There are 9 hidden switches. A switch that is on adds its own fixed numbers to the row, and there is some noise. The rows also spread widely along 13 directions, which tell nothing about the answers.
In the rows, 128 means zero.
Known rows, each followed by its switches (1 for on, 0 for off):
[165 111 154 132 126 161 125 142  79 103 110 164 141 120  97 143 168 208
 175 115  93 153  73 140  97 152 156]
0 0 1 0 0 1 1 0 0
[148 116 119 131 131 115 163 159  85 106 133 115 105 136 106 127 142 104
 141 127 168 128 137 139 123 121 146]
0 0 1 0 1 1 1 0 1
[121 121 143 152 120 136 115 153  80 139 115 151 115 116 135 111 102 128
 184 108 113 119  89 171 109 152 146]
0 1 0 0 1 0 1 0 1
[167 119 187 147 120 152 170 168  48  95 151 144 147 137 104 175  93 142
 128 104 144  94 153 123 136 135 149]
0 0 1 1 0 1 1 0 1
[120 156 162 158 133 141 110 147 178 128 161 104 153  98 121 116 155 138
 138 117 134 134 145 110 149 140 134]
1 1 0 0 0 1 1 1 1
[142 108 182 127 136 168 120 141  54 109 145 127 133 144  80 123 101 156
 131 136  86  90 141 103 147 137 109]
0 1 0 1 0 1 1 0 0
[131 140 128 149 154 117 170 154 164  96 129 128 129 150 148 144 166  91
 136 148 169 194 130 134 137 104 150]
0 1 0 0 0 1 1 1 0
[158 153 124 159  98 121 151 108 158  80  88 134 161 160 114 122 170 148
  87 160 104 181  92 137 139 150  89]
0 0 0 1 1 0 1 0 0
[151 141 155 116 131 123 187  54 108  81  99 144 123 175 108 170 104 100
 105 172 126 131 135 121 152  81  62]
1 0 0 0 0 0 1 0 0
[123 108 153 108 130 162 166 161 152 129 123 169 142 148 130 170 127 141
 166 129 151 130 141 115 114 139 108]
0 1 1 1 0 1 1 1 1
[150 108 159 148 123 129  93 109  90 145 173 143 192 135  99 126 115 181
  94 101 105 135 151 118 115 115 166]
1 1 1 1 1 0 1 1 0
[139 142 128 161 110  62 149  83 142 138  98 135 145 105 127  99 129  86
 172 143 112 174  77 176 121 105 129]
0 0 0 1 1 1 1 1 1
[144  97 110 145 122 152 140 134  68 134 124 166  78 123 160 116 108  86
 149  88 185 141 114 184 106  95 129]
0 1 1 0 0 0 0 1 1
[119 149 165 132 156 162 131 146  98  76 116 104  75 131 131 109 143 101
 164 155 116 124 104 140 159 132  89]
0 1 1 0 0 1 1 0 1
[146 115 188 134 118 142 166 146  73  88 106 169 138 163 132 145 105 120
 131 158 102 137  82 151 136 120 102]
0 0 1 1 1 1 1 1 0
[111 114 133 111 133 151 115 137  84 132 135 168 105 143 155 121 114 143
 148 111 136 125 110 155  99 128 136]
1 0 0 0 0 0 0 1 0
[148 138 125 118 121 151 168 137 175  96 116 110 140 149  96 131 203 163
 100 124 152 117 115 103 133 158  76]
1 0 0 1 0 1 0 1 0
[119 146 137 120 136 138  95  99 132 110 134 122 133 131 138 101 145 153
 127 142  99 138 122 147 125 124 112]
0 0 1 0 0 1 1 0 0
[105 115 126  87 174 116 127 176 119 124 140 110 138 155 140 109 189 154
 133 137 112 131 100 143 113 136 156]
0 1 0 0 1 1 0 0 0
[113 120 116  92 144  73 180 153  96 135 119 128 156 152 137 136 131 128
 133 139 129 114 106 174 101 140 149]
0 0 0 1 0 1 1 0 1
[149 160  85 151 131 103 116  70 110 117 138  74 102 100 109  65 187 126
 109  83 154 121 109 175 116 118 138]
1 0 0 0 0 1 1 0 1
[128 131 101 123 126 106 151 141 131 128 109 112 118 134 105 124 173 137
 145 128 149 136 106 141 108 151 131]
1 0 1 1 1 0 1 0 1
[158  97 125 156 116 109 152 140 131 175 101 118 156 102 102 133 149 123
 133 126 123 144  97 145 127 120 120]
0 1 1 1 0 0 1 0 0
[121 123 115 165 124 165 119 201 143 147 139  97  70  99 136  98 167  97
 165 107 183 145 128 135 133 139 149]
0 0 0 1 0 1 1 0 0
[138 129 155 180 119 119 120 140 112 136 118 147 152 118 136 124 108 118
 148 142  94 175 106 147 137 131 148]
0 1 0 1 0 0 1 0 0
[122 125 144  97 144 146 111  92 116  96 122 163 103 150 130 123 134 136
 156 152 114 165 114 126 127  96 103]
0 0 1 0 1 0 0 1 1

New rows. What belongs after each?
[138 134 122 125 138 138 171 120 142  94 129 131 122 164 127 149 139 107
 124 136 170 145 174 122 129 117 109]
0 1 1 1 0 1 1 0 1
[148 158 114 179 112  88 142 139 134  93 131 141 155 114 152 107 150 110
 131 118 144 193 109 168 121 134 170]
0 0 0 0 0 1 0 1 1
[129 122 129 118 149 160 130 156 140 118 129 118 119 133 137 120 196 146
 129 123 144 161 113 137 128 129 125]
0 1 1 1 0 1 1 0 1
[157 110 115 150 101 131 152 152  81 102 137 140 118 156 116 117 115 110
 112 123 161 128 165 133 118 131 130]
0 0 1 1 1 1 0 0 0
[125  93 147 105 132 150 126 136 105 153 120 153 120 126 134 130 120 128
 134 140 118 134 112 133 132  96 104]
0 0 0 0 0 0 0 0 0
[ 97 123 151  99 133 151 141 155 109  86 113 168 117 187 151 122 106 123
 151 178 111 139 124 140 123 154  86]
0 1 1 1 1 1 1 1 1
[139 136 138 132 138 104 159 103 133 134 101 102 115 110  85 134 133 108
 169 136 123 104  91 130 141 114  97]
0 0 0 0 0 0 1 1 0
[115 149 183 144 144 140 176 154  56  61  86 168  69 166 171 147  92  69
 199 175 105 149  66 180 137 131 117]
0 0 0 1 0 1 1 0 0
[166 150 136 187 119 134 124 117 118 106 147 137 143 110 126 135 138 140
 141  79 142 157 144 137 120 134 168]
0 1 1 1 0 0 0 0 1
[ 61 135 123 116 128  70 147 183 157 178 121 109 145 126 150 103  83  77
 160 163 120  79 136 147 129 178  94]
1 1 0 1 0 0 0 1 1
[135 144 144 150 141 136 129 107  75  99 127 114  64 121 102 118 121 100
 196 135 135 121 130 135 125 113 133]
1 0 1 0 0 1 1 0 0
[106 151 127 118 114 126  99  95 194 145 116 117 149 111 131 108 130 143
 129 155 104 135 139 129 140 134  73]
0 0 1 0 0 0 1 0 1
[111 154 192 116 168 144 152 149 140 138 128  69 125 108 114 161 135 132
 166 108 107  19 100 131 153 144  89]
0 1 1 0 0 0 1 0 0
[122 119 159 161 109 119 121 187 156 198 131 110 166  67 131 115 135 134
 166 113 109 114  96 148 130 150 149]
0 0 0 1 0 1 1 0 0
[120 109 129 111 153 123 132 162  91 110 129 118 121 150 124 105 137 118
 131 170 107 139 133 130 134 126 116]
0 1 1 0 0 1 0 0 0
[140 117 150 140 117 136 130 155 126 160 164 109 170 116 120 128 146 151
  78  99 145 110 148 128 133 124 147]
1 0 0 1 0 1 1 0 0
[154 112 142 135 125 119 135 160 100 133 124 132 179 124  90 141 145 184
 117 130  99 138  99 126 124 150 151]
0 0 0 0 0 0 1 0 0
[163 102 134 169 105 117 155 214 120 122 126 112 157 108  60 115 147 127
 143 158 128 150 143  82 152 172 120]
0 1 1 1 0 1 0 1 1
[124  78 123  98  98 123 174 178 120 169 106 173 158 140 148 137 114 122
 119 142 143 130 124 151 111 134 100]
0 0 0 1 0 1 0 0 1
[133 131 134 123 129 136 160  56 162 102 127 187 135 183 176 165  90  88
 110 144 158 176 176 134 125  65  86]
0 1 1 1 0 0 0 1 0
[124 134 110 116 134 115 115 107 118 140 143 125 154 144 125 117 157 179
 104 103 125 128 121 150  98 142 155]
1 0 0 1 0 0 1 0 0
[135  94 158 149 112 154 130 163  94 137 104 174 126 129 131 124 106 127
 173 157  99 165 107 143 121 137 118]
0 1 1 1 0 1 1 0 0
[142 130 141 164 141 122 151 188 118 111 156 121 139 138 148 137 155 113
 134 106 156 149 138 143 121 131 185]
0 1 1 1 1 1 0 0 0
[122 105 122 120  96 155 103 149 170 145 128 137 118 123  89 102 124 130
 162 168 129 143 189  68 137 142  83]
0 0 1 1 1 1 0 0 1
[ 94 145 144 118 140 136 134 143 115 100 115 154  90 149 170 109 135 103
 164 158 128 169  87 166 125 130 117]
1 0 0 1 0 1 1 1 1
[101 117 147  95 146 105 120 165 105 154 142 105 148 110 119  99 131 140
 139 147  94  94 118 134 137 137 122]
0 0 0 0 0 1 0 0 1
[181 120 115 136 115 101 190  99 105 113 137 121 156 146 100 159 127 110
  69 110 178 128 172 123 138  90 115]
0 0 1 1 0 0 0 0 1
[156 128 123 172 128 137 143 194  87  87 147 143 120 140 107 150 142 134
 141 128 168 204 151 110 131 146 203]
0 0 0 1 0 0 1 0 1
[154 116 169 162  90 122 154 201  94 131 128 136 162  92  62 138  94 151
 192 108 115  67 123 103 127 195 138]
0 0 0 0 1 1 0 1 1
[144 117 136  94 155  78 136 141  58 110 136 142 192 140  81 129 170 224
 154 125  65 138  85 136  89 167 198]
0 0 0 1 0 1 0 0 1
[110 102 116 120 121 146 133 188  97 126 113 144 114 146 156  94 128 113
 120 153 135 146 110 167 123 152 107]
0 1 0 0 0 1 1 0 1
[110 128 126  97 152 136 145 105 132  94 127 149 119 176 159 117 129 107
 120 154 135 144 138 143 123 102  92]
0 1 0 0 0 1 0 1 0
[161 106  99 138 122  83 192 185  80 104 101 108 110 133  61 125 160 112
 179 145 151 128 120 119 116 161 144]
0 0 1 1 1 1 0 0 1
[133 124 109 134 120 166  98  68 172 140  96 169 111 121 173 106 178 139
 136 120 133 219  88 172 111  93  98]
0 1 1 1 0 0 1 0 1
[119 178 143 170 117 177  90 108 168  94 155 128  95 124 161 120 135 112
 120 120 164 174 173 122 150 119 118]
1 0 1 1 0 0 1 0 1
[142 144 111 114 113 155 111 111 131  77 135 162 156 164 113 125 166 222
 121 118 114 142 152 119  85 182 132]
1 0 1 0 0 1 0 0 0
[119  89 110 101 137 156 130 152 117 157 110 122  98 131 142  97 177 127
 124 130 147 130  96 163 112 119  93]
1 1 1 0 0 1 1 0 0
[109 123 136 105 124  93 170 141 121 147 122 142 184 145 152 141  99 132
 123 126 121  86 128 174 106 151 120]
0 1 0 0 0 1 1 0 1
[127 124 113 104 117 109 123  83 119 128 144 153 166 151 139 119 109 151
 106 118 132 126 166 155  96 114 133]
0 0 1 0 1 1 1 0 1
[112 103 152  97 144 127 124 123 127 148 118 164 166 148 133 149 108 155
 144 168  85 149 128 128 121 114 115]
0 1 1 0 0 0 1 0 0
[133  96  92 130 126 153 111 191 104 113 105 158 106 136 141  85 193 155
 153 148 126 216  91 149 103 160 142]
0 1 1 1 0 1 0 0 1
[122 148 154 106 149  79 146  53 172 162 123 102 164 106  99 140 148 144
 172 121 101  88 107 135 115 102 108]
1 0 1 1 0 1 1 1 0
[115 149 154 151 137 103 132 161  86 105 117 136 147 131 162 111 119 133
 173 130  76 122  81 188 108 174 155]
0 1 1 1 0 1 0 0 0
[115 128 163 124 175 133 134 184  98 123 146  79 112 120 156 109 168 102
 121 127 125 104  93 159 153 110 131]
0 1 1 0 0 1 0 0 0
[ 91 161 162 134 156 138  83 138 152 118 133 101  93  96 140  86 152 106
 181 174  93 174 105 126 164 114 123]
0 0 0 0 0 1 1 0 1
[100 126 121 146 104 161  81 196 125 123 140 144  93 119 159  74 138 120
 150 147 140 169 141 137 125 158 132]
1 0 1 0 1 1 0 0 1
[138 130 127 149 113 109  85  87  97 152 125 105 123  85  86  61 143 145
 169 106  88 117  92 154 115 133 134]
0 0 0 1 1 1 1 0 1
